The rows of a group lie close to one hidden flat surface of 10 dimensions, which passes through zero. Surfaces can cross.
(in the rows, 128 means zero)
Known rows, each followed by its group:
[147 182  88 138  91 134 135 189 110 147 133 121 132 152] => k411
[116 165 116 163 123  83 104  89 103 133 105 104 108  99] => k665
[112 158 121 149 109  81 137 155  77 121 156 167 142 170] => k840
[106 111 161 175 145 150 102 122 124 148 165  76 108  67] => k486
[139 134 140  77 151 166 156 122 172 144  97  62 156  78] => k486
[109  82 125 125 172 128 150 109  91 157 119 130 141 130] => k4
[136 105 148 119 188 146  83  84 161 142 105  85 146  57] => k4
[107 116 138 115  93  88 224 116 107 166 119 125 173 170] => k411
[ 88 106 161 107 130 128 111  90 116 128 162 154 103  83] => k486
[141 152 114 144 123 140  53 108 159 123 108 148 126 113] => k840
[139 154 117  77 101 189 103 215 134 144 141 119 166 113] => k721
[115 107 159 104 128 134 151 159 124 137 144  77 157 101] => k4
[148 199 130 144 127 129 136 145 161 106 133 140 185 158] => k721
[128 157 100 173 129 151 146 101  70 113 140  88  53  64] => k840
[172 157 115 135 152  97 142 146 159 109 154 125  94 148] => k840
[111 102 146 151 124 162 142 142 120 149 115  84 150 120] => k665
[174  76 121  90 150 124 135 146 114 153 182  90  92  68] => k411
[164 129 127 125 158 131 116  80 169 130 125  97 107  73] => k411
[126 121 139 122 140 203 137 151 149 106 151 139 122 131] => k721
[154 142 136 132 149 159 143 149 169 121 149 130 159 146] => k411
[108 100 151 170 174 134 102 102  99  96 171 125  76  90] => k486
[100 116 149 119 143  96 165 116 112  91 132 144 110 156] => k840
[135  99 102 117  87 110 109 140 126 166  89 123 107 147] => k665
[144 188 127 104 155  90  82 103 135  92 113 124 166  83] => k665
[120  89 113 128  92 115 114  86 146 168  54  89  76 115] => k721
[129  92 149 157 130 165 126 137 168 126 102  97 134 150] => k486
[147 162 107 134  61 118 177 107 156 194 133 110 117 125] => k486
[104 148 114 160 140  97  94 123 115 102  19 101 142 161] => k411
[179  79  96 155 116 161 132 122 131 142 134 150 125 152] => k840
[ 97 174 165 126 113  62 154 141 124 107 140 124 175 153] => k4
[143 123 116 186 132 148 180 108  88  65 130 117  90 149] => k665
[148 125 128  83  91 197 131 129 198 155 123 139 146 124] => k486
[173  87 164 129 119  77 153 123 150  52 163  91  99 127] => k4
[145 168  98 132 128 141 191 109 136 180 118 119 163 131] => k4
[ 82 155 164 127 113 100 117 170 102  61 145 102  90 126] => k4
[167 133 114 115 114 141 162 107 193 135  99 142 152 167] => k486
[139 140 105 188  91 177 156 155 122 180 113  56 118 111] => k665
[130 122 115 185 133 146 149  78 139  91  69 106  74 148] => k665
[156 148  91  83 146 107 192 146  78 125 128 104 127 115] => k486
[119 121 127 129 107 152 148  56 137 153 120 161 148 115] => k840
[138 139 131 195 168 119  93 160 110 121 148 106 154 135] => k486
[150 161 101 166  90 126 155 111 132 120 125 101  76 123] => k721
[123 138 143 119 192 112  92 150 132  83 106 118 146 133] => k411
[104 181 148 161 159  93 131 158 109  93 137 107 149 143] => k4
[ 93 128 128 150  78 138 189 113 111 145 150 146  88 151] => k721
[140 129  97 149 154 115 112 111  73 208 178 153 153  85] => k4
[127 157 108 131  72 176 141 140  94  51 110 144 105 140] => k665
[113 132 130  87 102 158  89 132 148 123  86 110 113  95] => k665
[ 94 126 161 170 119 129 156 116 128 180 162 133 172 140] => k721
[132 118 150 132 120  77 150 127 103  94 121  82 138 120] => k721
[169 118 131 151 198 111  56 151 126 118 168 129 157 106] => k411
[122 171 107 126 124 149 117 116 133 140 101  94  91  81] => k4
[ 84 113 116 137  71 104 139 165  39 168 106 112 128 139] => k411
[175  79 120 123 107 118  90 153 139 132  85  63 127 114] => k721
[142 162 112 168 134 127 119  95 140 103  72  88 130 114] => k665
[132 212 110 131  97 183 118 154 134 122 172 132 105  91] => k721
[156 109 123 166 160 142 157 135 149 170 151 129 178 162] => k721
[175  78 119 148 142 164 146 124 151 114 149 162 123 170] => k4
[119 158 143 122 153 132 206 116 134  94 144 122 118 145] => k411
[147 167 134 169 137 142 134 118 157 147 177 137 158 123] => k486
[140  98 146 148 150 189  55 147 158 124 154 159 164 123] => k840
[100 111 131 127 103 121 147  93 121 114  66 157 151 169] => k840
[120 152 106 181 116 194 101 107  93 106 112 113  88  84] => k840
[134  86 119 153 112 145  68 136  99 123 128 135  98 115] => k665
[129 142  88 139 115 204 106 135 123 148 132 156  71 111] => k4
[119 102 135  63 134 142 114 104 165 113  63 119 120 114] => k486
[144 104 142 116 152 112 142 116 132 141 193 155 128 119] => k840
[106 131 165 172 166 143 161  93 163 149 144 131 178 145] => k721
[111 105 129  87  79 127 132 117 144 140 121 193 130 170] => k840
[135 122 143 109 176 104 151 103 160 121 134 138 131 142] => k665
[157  97 119 144 127 137  95 134 136 159 123 112 145 119] => k411
[121 162 148 112 185 133 113 163 144 101 108  84 160 115] => k411

New rows, each followed by its group:
[147 122 123 128 178  84 172  97 114 124 165 127  99 116] => k665
[113 196 111 129 184 157 147  89 157 194 129 124 137  84] => k721
[121 105 151  54 115 139 133  80 172 156 123 142 143  91] => k486
[135 120 108 112 126  62 124 105 119 112  87 116  73 133] => k840
[125 109 149 105 133 138 127 167 149 136 124 132 185 158] => k411
[170 126 145 144 137 105  87 118 194  64 104 117 132 150] => k4
[103 112 155 105  94 143 157  63 180 147 113 153 153 135] => k411
[107 143 121 162 120 153 129  66 164 126 107 163  68 146] => k721
[114 105 104 109  88 178 137 117 129 140 116 197  95 164] => k4
[122 101 153 167 158 103 199 120 130 109 111 107 161 191] => k486
[129 128 122 185 120 121 129 113  86  91 101 117 145 144] => k665
[108 137 158 153 184 159 127 162 131  95 105  98 184 152] => k411
[101  89 144 105 147 127 143  71 117 143 136 157 132 108] => k4
[132  82 137  32 143 181 137 147 142 121  93 104 139  98] => k486
[145 137 134 130  78 170 166 171 133  45 148 117  98 156] => k721
[142 125 131 172 120 130 113  86 165 151 121  82  86  92] => k486
[124 120 114 150  93 138  92 106 151 108 113 201  88 177] => k721
[177  96 105  91  87 149 153 147 174 161 103 109 132 147] => k411
[103 143 153 129 141 125 113 104 135 145 122 113 163  97] => k411
[149 104 151 104 153 138 118 123 151 177 164  86 166  61] => k411
[127 158 110 165 155 189 112 121 121 147 180 165 122 109] => k4
[139 117 164 192 145 135 154  93 149  64 154  96 103 123] => k721
[143 168  93 176 123 152 149 173 123 114 135 155 117 195] => k4
[ 98 121 136 120  98 161 114 119 134  99  87 128 110 132] => k665
[124 156 132 117  88  90 128 144 137 135 126 152 169 163] => k4
[122 192 117 105  83 125  91 141 140 151  99  95 132  83] => k721
[165 149  93 161 126  88 110  84 122 140 143 135  91 101] => k411
[159 115 104 141 161 182 134 178 127  84 111 101 109 151] => k486
[105 108 138 108 168 121 169 129 113  51  89 116  82 158] => k411
[145 167 115 105 114  96 134 120 152 174 106 109 182 118] => k486
[183  78 128  78 144 149 111 136 181 114 146 136  98 122] => k411
[ 94 135 149 139 165  95 114 146  72 114 164 140 163 120] => k486
[123 165 133  86 123  66 158 135 156 128  80 141 190 185] => k411
[108  74 135 121 159 166 155 151  75 135 148  85  79  87] => k4
[120  96 105 150  76 171  89 168  88 138 108 156 148 155] => k840
[141 144 145 116 123 159 192  83 183 140 154 122 133 110] => k411
[115 141 146 134 129 137 109 137 130 127 133 136 172 128] => k665
[113 107 130 130 106 118  95 149 125 180 133 144 143 143] => k665
[131 168 113 159 136 154 104 142 136  68 128 178 115 175] => k486
[136 102 130  91 142 112  40 171 147 113  86 140 152 148] => k411
[134  75 146 151 121  98 152 123 107 129 139  92 127 132] => k721
[149 183 126 117 170 128 140 175 164  93 134 128 168 166] => k411
[162 111 128 169 132 132 103 131 154 116 134 141 146 161] => k721
[150 115  93 170 125  89 111 155  68 128 137 142 110 157] => k411
[104 158 141 114 115 113  91 103 131 106 107 105 101  78] => k721
[128  94 104 187  80 152 120 162  75 170 144 134 138 151] => k411
[105  75 161 126 174  80 128 113 160 176 115 137 172 161] => k665
[143  97 130 130 159 105 136 137 114 106 148 119  89 135] => k840
[145 114 143 129 156 140 158  87 164 111 199 187 101 141] => k840
[140 157 110  68 154 138 135 128 138  98  63  96 122 106] => k486
[166 130 123 150 179 159 113 103 220 132 132 139  97 147] => k665
[ 95 142 166 115 159  99 182 109 131  93 107  82 144 130] => k4
[130  75 154 149 166 190 136 104 143 101 167 163 136 140] => k840
[ 86 163 145 144 135  96 130  73 133 119  61 113 156 127] => k411
[115 109 140 178 133 148 135 116 155 166  80  73 142 134] => k665
[125  99 155 105 137 152 124 143 144 147 163 153 189 134] => k486
[ 75 151 172  74 160 126 139  85 185 100 135 185 115 134] => k665
[151  94 118 150 108 167 167 134 149 139 126  91  90 137] => k486
[170 178  97 104 112  93 136  88 162 120 141 152  70 114] => k411
[167  98 129 125 139 168 122 150 149 119 199 165 109 130] => k411
[107 147 151 146 193 128 134 130 116  71 132 122 133 135] => k411
[106 116 152 151  86 100 181  94 122  88 112 112  92 154] => k721
[ 79 149 157 112 135 117 109  58 132 137  95  98 118  55] => k411
[153  94 158 116  99 109 107 116 134  93 190 120  93  81] => k4
[112 117 153 167 122 109 129  85 132 161 152  96 110  89] => k486
[134 174 131 125 146 125 146 132 186  86  69  88 120 149] => k840
[ 99 151 142 165 104  74 110 113 131 147 116 141 165 160] => k486
[119 136 105 145 124 138 136 174 129  81  64 117  87 198] => k4
[108 113 159 123 192  99 161 156  81 120 136  74 171 113] => k411
[127 196  88 131  97  85 147 105  89 114 153 182  86 134] => k486
[122  82 145  66 147 154 153  87 162 101  75 111 105 113] => k486
[154 105 108 116 124  93  73 114 145 112 104 153  79 138] => k840
[139 177 109  93 112 126 126 219 119 126 146 140 148 162] => k411
[117 150 163 109 152 174 154 140 188  98 129 137 171 159] => k411
[ 81 120 152 161 145 135 111  81 155 135 122 150  85 135] => k665
[129 132 126 157 135 126 121  89 139 105 127 160 112 144] => k411
[115 151 139 138 110  92 106 137 136 170 122 118 186 128] => k486
[168 171  79 173 102 104 114 152 115 155 129 111 106 136] => k486
[146 122 116 201 147 144 126 118 110 120 147 132 126 142] => k411
[116 138 136  77 113 148 204 135 143  99 137 130  91 142] => k411
